There are 3 nested groupings, the coarsest first. Each group lies inside one group of the grouping before and may be the whole of it. The rows also spread widely along 11 directions, which tell nothing about the answers.
Some rows, each with its group in each grouping after it:
[-12 -33   2 -29 -21 -14 -11  55 -18  -7  -8  21 -21 -12   2  29  20   3
  14   2 -25 -23] -> k758 ranun k995
[ -4   0  -4   2   0   5  -6  -6   3 -11   2 -10   2  -7   3  -1  -1  10
   4  -4  -2   2] -> k758 mefot k540
[-27  -5 -29  -6 -26  17 -20  28   4   8 -28   9   8  -5   9  12  39   2
 -31  23  13 -34] -> k664 Fes k560
[-42  10  19 -11   1  17 -13  26  -7  26  -7  17  31 -24 -13 -22   3 -13
   7  -6   2 -30] -> k864 pip k73
[  5 -16   1 -19   5  -5  11 -19  24  20  -4  12  16  -5  -4 -20   1   6
  -6  19  -5  32] -> k864 gav k517
[ 35 -32 -30 -11   2 -19 -23 -17  19  -9   5 -29   9  -7  26 -23   0   2
  28 -28   8   3] -> k864 pobi k944
[ 22 -17  -5 -17   6 -13   7   3 -10  22  19   4  11  -3  10  10  15 -12
  -2  33  10   4] -> k864 pobi k258
[ 10  -4   5  -2   0 -26  12   1   0   3 -11  14 -14  10   7  13 -24 -17
  13  -2   5  -6] -> k664 Fes k997
[  7 -35  33  -6  -5   1  11  21 -20 -15   4  -4  20   4  18  14  -8  10
  11  32 -16   1] -> k864 pip k37
[ 21  29 -14  20 -10  14  49  13 -24   5 -19  41 -75   4 -32  10 -12  -3
   6 -36 -27  20] -> k864 pip k680
[-13  24 -28  12   3  -2 -13 -22  13   0   2 -17   5 -14   2   9  25  28
 -23   0  -3  22] -> k664 Tivu k840
[ 22 -33  30  -4  13  42  11 -15   3  -5 -13  -1  46 -17   4 -15 -12   2
  11  46  21  12] -> k758 mefot k189
[ 15   3 -14  -3  -5 -32   1   7  -6   7  26 -17 -14  11  -5 -20 -12 -12
  13 -44  -4  -7] -> k864 pobi k821
[ -9  19  17  10   8  -2  11  -7 -36   1  32 -11 -13  23  34  15  -5 -11
   9  -6   0 -19] -> k864 Ril k486
[ 54 -47  14 -38  12 -12  54  12 -14  32  16  42 -28 -11 -29   3  -1  -4
  10  25 -24  55] -> k758 ranun k657
[-42  21   7  -8   8   6   4  -2 -19  22  13  15   1  -8   3  28  32  19
 -28  30 -14  10] -> k664 Tivu k89
[ -2 -18 -35 -10 -24   8 -24  20  20   0 -43  17   7  -7  18  19  28  -5
 -11  34  16 -29] -> k864 gav k571
[  2 -32   1 -30   5   8  13 -14   6  19 -10  21 -12  22  44   0   8 -17
   5  30   5  -7] -> k864 pip k37
[-15 -13   0  -3  -5   5  -5  -9   1 -14   7 -25  13   3   8 -21   2  24
   0 -12 -19  12] -> k864 pobi k258
[-14  12  30   9  -5  23 -11  26  -1 -18 -37  17  33 -27 -16   3 -20 -17
  19  19  21 -42] -> k758 ranun k995
[ 23   9 -47  15 -17  14 -12  32  12  12 -29  17  12 -41 -30  11  31  -1
 -14  13  15  -4] -> k864 pip k73
[  4  13  24  -6  20  -4  20  -6 -22  16  33   5  -5  -3  -7   0  -9 -17
  12   1   2   1] -> k758 ranun k657
[ 15 -13  -6 -28   9  -2  39 -15 -14  26  30  21 -45  25  17  15  21  -9
 -15  28  -8  20] -> k758 ranun k657
[ 18  46 -55  43 -26 -14 -13  30  -8 -20 -24   2 -31 -19 -20  59  17   5
 -19  -7   9 -19] -> k664 Tivu k89
[-26 -12  -5 -12 -26  23   4  16   2  10  -1 -10  15  27   0 -37  12  -3
 -28  10   4 -26] -> k864 pobi k821
[ -1  -5  -5   4  -9   9  -1  -3  39  -5 -48  11  24  -5 -13 -26 -22  -5
  -1  11  11  -3] -> k864 pip k37
[  9 -10 -10  -1   3  12  -2  -9   4  10 -10  -3   7 -15  -3 -15   1   5
   8 -14   6   4] -> k664 Tivu k89
[ 14   6  -1   1   8  30  29 -29 -16  24   8   7  -5  31  40  17  15 -27
 -21  55  40 -20] -> k664 Tivu k840
[-13 -12  -7 -17 -16   2  17  12  15  17 -17  23  -5   3 -20 -15   7   9
 -20  11 -19  17] -> k864 gav k571
[ 15  -2  -4  -8   3   5  16   4  -6  12  10  11 -10  -4 -12   1   6 -10
  -2  11   5   1] -> k758 ranun k657
[ 30  -6 -64   7 -30  25   0   1  34   5 -53  20 -26   1  -4 -11  20 -10
 -16   0  21 -10] -> k864 gav k517
[ 32 -31 -22 -14   4  49  28 -22   9  24  -4   8 -11  -8 -11 -38  18   5
  -7   2   6  34] -> k758 mefot k189
[ 68 -35 -35  -5  -4 -14 -14  28  -2  18   3  -2  23 -41  -9   5  19  -9
  19   4  19   4] -> k864 Ril k486

New rows, each followed by its group in each grouping:
[-18  20  12  27 -15  39  17   5 -23 -13 -14  -4   3   6  -5   9   2  15
 -21  17   0  -9] -> k664 Tivu k840
[  4   8   5   0  -7 -19  23   5  -6  12  38 -20  15  15 -27 -22  -2  10
 -27   6 -13  22] -> k864 pobi k821
[ 13  50 -61  28   0  -2 -18 -13   9   5  -9   3 -21 -21   4  26  30  -2
 -12 -14  19  -3] -> k864 Ril k486
[ 34  -5 -16  18  -8  -4 -11  15   9  -5  -5 -16  43 -24 -14   3   4   7
  -7  23  17   5] -> k864 Ril k486
[ 25  -8  -7   0  -6  13  14  15 -31  16 -13  26 -32   7  19  14  -4 -40
  23 -10  25 -41] -> k664 Fes k997
[  2   5   4   3  11   9   5 -22   2   0   0  -3  16  -7   8  -5   0   3
   1  18   7  12] -> k864 pobi k258
[ 24   1 -23   8  14  26  -3 -32  -4   6  -7  -7  -8 -24  15  -6  12   7
  19 -21  13  14] -> k664 Tivu k840
[-18  -1  -6  -1 -23  -6  11  34 -10   3 -17  21 -20  -6 -28  12   6  17
 -15 -10 -27   8] -> k664 Fes k997
[ 26   0 -14  10   5 -16  -5  -7   2 -10  -2  -4  -5 -21   0  11  -2  11
  20 -17 -10  23] -> k864 gav k571
[  4 -14   3 -12  -1 -22  11   1  15 -14 -19  14 -28  -3 -16 -11 -31   5
  25 -33 -24  17] -> k758 ranun k657
[ 34  -8  -8   3   5  47  21  -8  -4   2 -29  30  -8 -20  -4   9  10 -10
   5  37  21   5] -> k758 ranun k657
[-32  18  22   8 -23   9  38  20 -32  -1  23  -2 -11  45  -5  16   5   6
 -46  42 -17  -8] -> k864 pobi k258
[  6  15 -31   1   1 -30  -4  -7   2  11  13  -3 -18   1  11  24  19   1
 -16  -4   3   7] -> k664 Fes k560
[-23  -8  17 -19   2   2 -17  19   5  32  -5   2  53 -24 -18 -31  -2 -13
   6   1  19 -26] -> k664 Tivu k840
[ 18 -34 -14  -5  -7  16   8 -12  13 -12 -20  -6   3  -8  -2 -17   6  31
  -2   8 -18  40] -> k864 pobi k258
[-26  28 -11  -4  -1 -20   3  17 -21  11 -10  33 -51 -18 -11  34   9   8
  11 -34 -28   5] -> k664 Tivu k840
[-13 -18  25  -8  -9 -18  16   2   9 -12  -9   1   2  18   0  -8 -27  12
   3   4 -26  15] -> k864 gav k571
[ -6   1  15  12   7   1 -15 -22  10 -15  -9 -27  34   1  22 -14 -24  -1
  16  -3  21 -19] -> k664 Tivu k840
[ 45 -31  -2 -24  16 -25 -17  12 -12  12  14   3  -4 -24  21   4  -7 -41
  61 -26  24 -34] -> k758 ranun k995
[  3 -21   7 -12   0 -27   9  -4   3  -6   1   0  -9  15  19   1 -16   9
  11  -2 -21  17] -> k864 Ril k486
[ -3  -1  10  14   2  -3   6 -21  -2 -20  -5 -16  -3  16  21  -3 -25   6
  10 -13  -1   0] -> k664 Fes k997
[ -6  14  -1  13   2   0  -5  -3  -2   1   7 -19  16 -12 -11  -7  -3  11
  -3 -15   0   2] -> k664 Tivu k89
[  4   7  -7  11  -9  54  22   3 -10   2 -19  14 -15  -2 -16  -7   7  -4
 -11   7  10  -6] -> k758 mefot k189
[ 15 -31  -9  -2  -5  -8  -9 -14  24  -8   0 -34  44   5  15  -4   6  22
 -21  40   9  13] -> k664 Tivu k89
[-15 -27 -27  -7 -13 -19 -17 -24  54 -29 -21 -29   5  15  19 -25  -2  41
 -12 -14 -29  32] -> k864 pip k37
[ 15   9  18  18   8  28  10   1 -21   1 -17  11  20 -28  -8  11  -8  -2
  15  16  18  -3] -> k664 Tivu k840
[-37  36  19   2  25  19   2 -37  -4  -3   7   4  -8  -2  15  -3  -5  -2
   8  -9   1  -3] -> k758 ranun k657
[-14  -8  -1 -21  14  19   2 -33  27   4 -34  25 -18  -4  12 -29 -15 -10
  24 -17   4   1] -> k758 ranun k657
[-12  30  -8   3  13 -20   3 -20  -4  11  25  -2 -16   0   7  11   8   3
  -3 -15 -12  16] -> k864 gav k571
[ 25 -13  -5  -1 -15  30  41  10 -20   5  -5  21 -39  22  -2   9   2 -12
 -12  23   3  -2] -> k758 mefot k540
[ 31   9  29  24  10  23  29   1 -21  -7 -12  17  13 -15  -7  19 -21  -8
  13  33   8   9] -> k864 pip k37
[-33  29  15   1   0 -13  -2   3  13  -1   4  -2  20   6 -17  -7 -16 -12
 -15  11   9 -23] -> k758 ranun k657
[ 25 -12 -19  16 -27   7  17   6   0 -30 -32   7 -35  18  14  24  -5  11
  -2   9 -12   6] -> k864 gav k517
[ 34  -2 -10  -8  18 -24  10 -16   2  10  32  -9 -11  -9  -8  -8  -7  -8
  16 -20   0  20] -> k758 ranun k657
[-28  20  -4  21  -9  45   8 -19  -9 -13  -1 -16  -7   6   1 -20  10  28
 -15 -20 -19  12] -> k864 gav k571
[ -5  21  11  11  20  20   7 -39   5 -10   8  -9   8  -1  12  -6  -6   0
   1  11  12   7] -> k758 ranun k657
